All groups share one centre, and each spreads out both ways along 10 directions, with some noise.
Known rows, each followed by its group:
[ -5   3  -2  -9  12  -8 -10  -6  -5 -13  -7  22   9 -21   4  28  11]	(2)
[  9  -6  47 -46   5   6  -2  26 -62  -1   7  10  25 -69  15  36  -4]	(3)
[ -5   1 -22  -2  11  17  -4   6  21 -26   3 -20 -23   5 -40 -33  33]	(2)
[ 22   5  -5 -22  -1 -17 -15  -6   7 -12  17 -16  -2 -20   5   4  15]	(3)
[ 17  24 -32  20  27 -50 -22 -17 -27 -17 -20   1 -21  -6 -44  24 -26]	(0)
[ 22  17   9 -25  30   5  10   2 -21  -9  -5  20 -16 -25 -20  22 -23]	(0)
[ 31   1 -16   2  31 -16   9   0 -45  36 -44  -3  24  22 -46   7 -57]	(3)
[-20 -17   1  18  -3  -2  16   1  20  -1   7   3  14 -15  -7 -16  53]	(3)
[-14   8  -6  20  14  10 -20  -9  28 -14 -22  37 -35   0  18  20  23]	(2)
[ 11  12   2  12   0 -39   8   3 -36  -1   4  16 -20 -39 -21  33  26]	(2)
[ 26  12  -1 -14  39  -7   7 -19  -8 -10 -20  23  15 -41   2  17 -26]	(0)
[ 22  10  19  -7  40  33   7   0  21  31 -32  28   2 -24  53  30  -7]	(0)
[  4 -21  14  27  -2 -41  25 -12  12  25   2  -5  34   7 -23 -14   0]	(3)
[ 25  11  -4 -23  10 -16  14 -20  -8 -14   9  17   8 -31  -3   9 -12]	(1)
[ 30  40 -28   6  18   1  38 -33  25   1  -2  58 -63  41 -12  19 -39]	(2)
[-10  -2 -10  21  -5  -3  -2   5 -15   2 -13  -8 -12  21 -27 -15 -11]	(0)
[ -2   7 -21 -10  -2 -12   7  -4 -17  -6  17 -23  35  -5  -9  -3 -17]	(0)
[ 14   2 -13  -6  18  -1  15 -14  13  -5 -10  34  -2 -30   1  12  39]	(2)
[ -2  10 -24 -22  34  -8 -32  11  19  -9   3 -12   9  -4 -16  44  48]	(2)
[  2 -12   4 -25 -18 -41  16 -12 -24 -28  33  16  22 -31 -28   5  22]	(0)
[-18  -4 -14 -42 -47   4  48  25 -50 -17  60   2 -10  39 -78 -15  16]	(0)
[ 29   4 -13   4 -25  -7 -11 -12  -1  26 -10 -14 -14  40  29 -10 -39]	(1)
[  8  14 -18  -3  20  22  -7  -2 -25 -14 -29   8  -4 -43  13   2   0]	(3)
[-31 -17   5 -16 -37  19   9  24  -1  21  22   9  19  48   8  13  26]	(2)
[ -4  11   6  27   8  -3 -24  12  -1  19 -17 -20 -14   7  16  18 -12]	(0)
[ 34   1 -16 -37  40  -8   6  -7 -23   2 -20  11  38 -37 -23  22   4]	(1)
[ 45  11   1  -5  -2 -25  21 -36  -4  -7   3  17  -7 -31  16 -12 -35]	(1)
[ 17  -4   2  18   8  -1   6  -5 -10   6 -21 -17  -3 -16 -11 -34 -15]	(2)
[-11  -1  19   9  14   0  13   3 -14  12 -14  36   8 -12   5  30  -1]	(3)
[ 41  -3 -20  14 -28 -21  40  -7 -33  67 -18  10   8  28   4   3  -9]	(1)
[ 30 -16  16 -12 -13   4   4 -15  25   7  -2   9 -12  -9  27 -25  15]	(1)
[ -9 -12  22 -17 -10  35 -15  39  52  11  26 -15 -52  42  -6  -1  70]	(2)
[ -1  15   2  38  11 -13  -9   3 -27  14 -28   4 -17 -26  12  21  -9]	(3)
[ 16  -1  24  -9   3 -21  17  22 -40   5  12   3 -25 -23 -50  13  19]	(2)
[ 11 -16  17   3 -42  -4  33  20 -48  28  12  -5 -16   5 -24 -24  10]	(1)
[  2 -23  13  -1 -12  -6   1  -1  10   2   3   5  14 -28   9  -9  50]	(0)
[ -5 -14  39 -11   5  14   9   7 -21   7 -18  43  -4   8  -3  15 -32]	(2)
[-17  16 -50  20   5  -1  11 -15  -9   2 -10  11  54 -55  43  24  49]	(1)
[-28 -16  41  36 -20   8  23  -4  -1  -6   0  28 -15  -8  12 -25 -15]	(3)
[ 17   6  -9  12  -5   1  -6 -20  20  -7 -14  20 -35  -2  18  -9   6]	(0)
[ 24  18 -45  -9  -4  21  14 -10 -31  -8 -16   3 -12 -12  -4 -20  -1]	(3)
[  0  -9   2  -3 -11  -4 -37  30   8  29  -3 -30 -17  41  -5  20  31]	(1)
[ 25   1 -27 -28 -15  -2  12 -25  18 -25  24 -12  10 -19   7 -36  14]	(3)
[ 24  15 -30  41  -4 -40  -3  -2 -15  36 -15 -24 -11 -15   2  15  30]	(0)
[ 26  15 -21  -1  35   7  -4 -12  11   2 -31  16 -12 -11   2  12   2]	(0)
[  9  -4  -1  18 -23  -9   8 -16 -21  10  -7 -19  21  -3  22 -33 -51]	(2)
[  7 -13  22 -29 -19   4 -27  33 -16   9  12 -26 -26  33 -22   1   4]	(1)
[ 27  -1  14  -8 -20 -21  30  -1 -40  24   7  12  -9  18 -19   2 -38]	(3)
[  3  -1  -4  29  -7 -22  -6  16 -13  31  -8 -24 -13  11 -17   6  23]	(1)
[-20  -6  20  -1 -18  17  20   7   0  -3   8  38 -29  29 -11   2   2]	(3)
[-56  -2  -6  15  16  36 -22   7  22 -39  -7   8   4  -8   1  -4  26]	(1)
[-25  13 -33  14  20   3   4 -14   8 -25  -5   8  22  -8  -6   3  -1]	(1)

New rows, each followed by its group:
[ 16  12 -36   4  -1 -13 -10  11  18  28  12 -58  10  30  -7  -2  18]	(2)
[  1  12 -35  26   5   3  11 -13  21   4 -16  21 -22  10  -2   3  29]	(2)
[-10  -8   8 -16 -12 -13  10  -7 -11 -14  21   8  29  -6  -2   2 -11]	(0)
[ 11  26   5  -6   6 -10  -9 -10 -28   5  -9  32 -16  16  24  49 -78]	(3)
[ 16  23 -43  14  32   3  16 -39  10 -23 -29  26 -11   3 -17 -17 -42]	(2)
[  3  35 -41  13   2   3 -14 -16  13  -9  -9  21 -42  19  20  29   0]	(3)
[-41 -30  28   3  12   5 -13  19  19  -8   3 -17  32  16 -30 -14  11]	(3)
[ 11   8  -6  12  27 -11 -10 -15  -1 -23 -22  13 -17 -41  -8   1   5]	(2)
[ 43  25  10 -22  36 -38   3 -25 -25 -29   3  16 -18 -39 -28  20 -63]	(1)
[  7  13  -1  10 -12 -27 -20  -4  -4 -15  14 -19 -21 -28  13   6  14]	(2)
[ 17   8 -62  25  -6 -21  44 -18 -14  37 -11  -5  42  -1 -10  -9  24]	(2)
[ 19  15   0 -25  -3   3 -24  -3 -20 -20   3 -14 -16  -6  11   1 -44]	(3)
[ -6   4 -37   0  28   3  19 -31  12 -35  -4   4  48 -49  -8 -24  14]	(1)
[  0  27 -23  32   7   9  26 -50  15 -20 -30  89 -48  24  23  10 -58]	(2)
[ 32   4 -14   8  39 -16  -3 -23  22   6 -34  18  -3  -9 -11   7  -3]	(3)
[  0   0  40  13 -54   0  10   7 -14   7  22  18 -65  27  21  -8 -24]	(1)
[ 42   0  -1 -16  27   3  52  -2   1  37 -13  36  -1  -5 -31  11  23]	(2)
[  9  14 -53  32   4 -25  -4 -14  -7  11 -28   6 -23  30 -32   6   9]	(0)
[ 23   5  -8 -25  -8  -3  -1  -7 -18   0   3   2  12 -24  22   8  -2]	(1)
[ 37  37 -75  21  21 -21 -12 -35  18   1 -27  -5 -15  -4  12  10   7]	(3)
[-41 -37  66  12   7  17  22  12   6  -4  -6  41  19 -21  -4  -7   9]	(3)
[ 11  -5  -9  24  20 -12  33 -15   4  15 -19  23  10 -11 -25  -7  14]	(1)
[ -8  -1 -22  33 -20 -70  -9 -16 -20  12  11 -23  51 -14   6  18   5]	(0)
[-51 -45 107  -5   3  22  -6  38  -9  -9   0  26  -5  11 -25  -1 -28]	(3)
[-18  13  -5 -19  -1  25  -5  15   1   1  16 -10   4  35   8  17 -30]	(0)
[-15   6  -4  26  34  23 -17 -16  -1 -34 -43  11   3 -46  14 -21 -24]	(1)
[ -6   4   7 -32  -4  16  13  -5 -20 -35  15  24   1 -19  -6  -3 -17]	(1)
[  9   2 -20 -10   5  -5   6 -15   0 -17  -6  21  -6   3 -22  -2   6]	(0)
[-31  -9   2  -2  -2  26 -18   7  19 -24  -5  18 -17  15  -1  -2  25]	(2)
[  9  10  -1  13 -26 -45  53 -12  -6  13  43  22 -10  -6 -17  16  25]	(1)
[-23 -21  13   6   4 -10  25   2   0  15   6  12  52   0 -14   4  12]	(3)
[ -9   4 -31   0 -25  10  49  -7 -32  16   6  25  23  19  -9  -6  -8]	(3)
[-23   8  18   3 -17   7   1   7  -8 -13  16  23 -16 -23  30  25  13]	(3)
[ 31  20 -18 -20  32  -5   6  -7 -20 -20 -10  10 -23 -25 -42   8  -6]	(0)
[  2  -5   4  15 -20  -2  32 -20  -1  -1   3  20  -3   4   5 -28 -25]	(3)
[ 35  13 -32 -11 -17  -7  26 -18 -23   5   1   7  -9   9  -6 -18 -25]	(3)
[ 23  10 -13  18  27  -4  -9  25 -15  32 -26 -31 -12 -30 -18  13  44]	(0)
[-18 -12 -13  32 -26 -17  -8  -4 -32   5 -13 -16  36 -26  21 -12  12]	(2)
[-10  -8  -9   6 -15 -33  -1   2 -17   4  13 -14  31  -5 -16   9  23]	(0)
[ 18  17 -32  14  15   3   3  -6 -18   9 -31  15 -20  -4  -6  11   1]	(3)
[ 34  19  20  -9  15 -26  -8  -7 -12  -1   3   1 -23 -16   1  24 -41]	(2)
[ 25  16   1   6  -2 -31  -9 -12   3   8  14 -30  22 -55  55  16   1]	(0)
[  3   8  14   7  23  -1 -23   6   0  -8 -18  15 -26 -46  16  28  30]	(3)
[ -8  17 -57  -3 -27 -25   0 -33  13 -14  27   9  39 -12  49  25  28]	(2)
[-36  -3  19  23   2  36 -15   4   5 -21 -24  28 -34  19  11  -9 -27]	(1)
[-44 -36  54  53  17  -8   0   3  53   2 -14  26  -8   7 -18 -13  31]	(3)
[ -7   3 -17  22 -20   2  -2   8  -7  -3   2 -21 -29  14 -17 -27  12]	(3)
[ 19 -21  70 -24   9  16 -16  27  10   5   0 -12 -31 -19   0 -11   4]	(2)
[ 26  11  -8 -11  26  -7  10   3   0  10  -3  -4 -13   3 -34   8   3]	(2)
[ 21   4 -26  22 -10  -8  47 -18 -13  26 -10  12   5  -1  -8 -22  -1]	(2)
[-21  15 -32  25 -12  -5   1  18 -24  22  -4  -2 -13  43 -21  26   7]	(3)
[-54 -16 -29 -12 -36  65  -7  13  -3 -24   5 -11  44 -15  47 -34  52]	(1)
[-18   4 -19   1 -17  -3  13  16 -37  -2  18 -29  10  30 -46 -15 -24]	(0)
[ 12  -2  20 -25  47   4  -5  25  -3   7 -15  18 -16  -2 -48  38  21]	(2)
[ 17  10   2  -3  -4 -62  22 -19 -41   0  20  16  32 -46  -7  36 -11]	(0)
[ 19 -12  16  22  28 -21 -14 -14  21  -3 -28 -13   0 -32  -9 -22   2]	(3)
[ 18  -6  25   4  15   1 -15   1  -5  -3 -26   3 -38  12 -26 -17 -38]	(3)
[ -2  -1  -6   1  -7 -22  -2  14 -41 -24   6  -2 -44   7 -82  -8  17]	(0)
[ -3  -9  -7 -13  -7 -10 -10  26 -18 -11  15 -31 -10 -13 -53 -11  62]	(0)
[ -4   2  25  21   7  -7   0   9 -19  13 -24  38 -34   3  -6  31  -7]	(2)
[ 13   2   1 -26  -5  -9   5   6  -6   7  15  17 -13  13 -14  27  16]	(3)
